There are 3 ways to turn a row about zero (a turn may also mirror it). The second row of each pair is the first, turned, with some noise. The first 27 pairs use one turn. New pairs use 3 turns, one after the other, and a turn may come again.
In the rows, zero is written as 128.
Known pairs, each followed by its turns in order:
[191  93 163 132 138 105 128 119]
[ 84 152 105 170 154 104 159 130] -> C

[124 141 116 137  72 131 130  85]
[170 111 116 117 150  77 111 120] -> L

[150 137 131 123 138 140 121  90]
[128 122 137  90 142 117 134 106] -> L

[102 141 140 139  57 146 100 114]
[141  80  83 104 147 116 101  88] -> C

[132 103 128 151  76 138  76  74]
[115  76 167 110 188 101  92 124] -> X

[108 165 103 126 173 161 134 134]
[ 69 159 127 122 147 116 129 117] -> L

[117  71 161  87 163  85 117 137]
[103 186  91 137 141 169 135 160] -> C

[152 193 156 115 123 126 129 167]
[165 161 155 117 171  97 128  88] -> C

[133 160 138  88 109 151 146 124]
[140 160 102  94 155 116 125 147] -> L

[ 96 130 109 141 141  87 143 174]
[169 144 104 119  98 102 166 151] -> X

[104 123 106 130 154 122 126 115]
[109 140 126 109 111  96 126 133] -> X

[118 167 146 182 128 125 154 104]
[116  85 174 148 149 145 130  97] -> C

[141 133 144  98  92  77  78 137]
[157  67 179 153  98 125 125 133] -> X

[ 92 129 203 126 148 113 109 159]
[101  91 104 144 163 194 124 165] -> L

[146 114 183 113 100  89 121 110]
[147  74 125 181 131 126 103 112] -> X

[158  82 131 110 167 103 121 135]
[ 97 176 111 140 124 122 157 153] -> C

[ 95  86 103  77 183 132 167 172]
[145 208  93 123  74 129  93 152] -> X

[144 168  91 145 108 175 137  44]
[150  51 135 146  76 105 160  87] -> C

[146 118 110 139  80 118 112 150]
[109 129 112 104 124  92 100 116] -> C

[125 147  85 212 134 148 138  76]
[115 111 135 153 141  60 156  62] -> L

[142 146  88 156 117 112 122 180]
[131 157 110 179  86 130 116 103] -> L

[100 143  86 155  88 120  94 193]
[175 127 174  85 135 117 173 183] -> X

[100 107 159 117  85 127 125 127]
[153  99 118 138 141 122 115 167] -> L

[141 135 147 131 167  74 135 132]
[142 133 105 162  86 104 152  91] -> X

[132 125 137 150 155 169 149 146]
[ 95 132 114 137 126 130 177 128] -> L

[191 136 105 116  81 156 141  89]
[137 100 109 166  95  65 145  93] -> C

[101 126 133 127 170 111 125 167]
[138 170 118 149  96 106 148 142] -> X

New pairs. What belongs after each?
[118 142 108 118  97 151 120 148]
[114 163 111 144 123 108 121 152] -> X L L

[114 166 166 117 110 162 180 163]
[148 198 110 111 157  89 123 154] -> L X L

[131 125 133 109 107 113  92 143]
[128 124 124 141 106  97 113 162] -> X L C

[122 100 166 192 148 170 102 130]
[ 88 159 157 152 190 133  85 130] -> L L C

[202 158  90 187 142 100 204  84]
[179  74 122  66 224 167 122 132] -> X C X

[139 126 143  57 123 116 120 115]
[111 156 115 105  82 139 128 163] -> X C C

[122 158 187 130 151  87 138  87]
[157 125 166  99  85 195 135 134] -> C X C

[ 77 158 127  93 156 170 125 129]
[129 152 142 108 150 113  64  96] -> L X C

[ 93  75  88 145 102  92 124 173]
[193 132 141 183 148 147 148 159] -> C X X

[124 116 214 180  96 129 134 152]
[191 149 147 154 158 122  75 171] -> C C C

[136  62 157 160 157 145 127 167]
[112 147 165 198  99 176 149 150] -> C C X

[127 162 107 132 138 195 161 150]
[154  96 111 167 115  69 123 151] -> C L C

[155 159  89 105 133 100 110 113]
[132 141  87 110  96 125 165 136] -> L L C

[181 150 108 119  92 131 117 103]
[112 117 163 116 101  84 109 161] -> X C C

[124  84 134 102  92 138 104 181]
[131 151  90  88 105 174 168 124] -> L X L

[154  97 140 125 167 165  70 161]
[ 85 170  99 143 134 110 108  81] -> X C X

[121 109 133  62  92 109 143 138]
[117 155  89 116 112  60 112 132] -> L L L

[ 99 179 176 117  99 122  86 141]
[153  85 113 148 165 114  78 167] -> L L L

[124 149 140 192 105 134 167 153]
[136 175 134 138 157 117  70 149] -> C L X

[ 97  88 115 140 167  86 186 189]
[170 179  79 175 165 142 182 131] -> C X X

[ 84 167 185 170 123 149  86 162]
[100 141  98  98 175 127 130 204] -> C L L

[ 75 168  99 154 138 162 102 128]
[191 101  83 130 115 132 113 158] -> L C C

[129 107 116  89 140 122 150 158]
[114 158 122 163 144 140 101 132] -> X X X

[133 131  76 156 128 135 187 133]
[175 163 125 109 140 138 136  72] -> X L C

[132  79 152 141 160  93 108 116]
[161 157 167  97 123 108  93 124] -> C X C

[101 130  96 178 115 102 145 167]
[151  79  93 149  95  84 129 121] -> X X C

[112 123 112 210 131  89 101 161]
[152 155 128  74 159 152 121 199] -> C L C

[195 154 142  63  79 130  92  79]
[158 138 203  71 122  83  77 170] -> C X L

[131 143 100  95 128 136  87 183]
[152 102 175 101 108  85 139 139] -> L L X

[120 130 115 133 102  64  96 160]
[113 106 146 104 170 180 150 129] -> L X L

[125 158 147 146 149  90 153 149]
[123 125 139 150  85 176 113 121] -> L L C

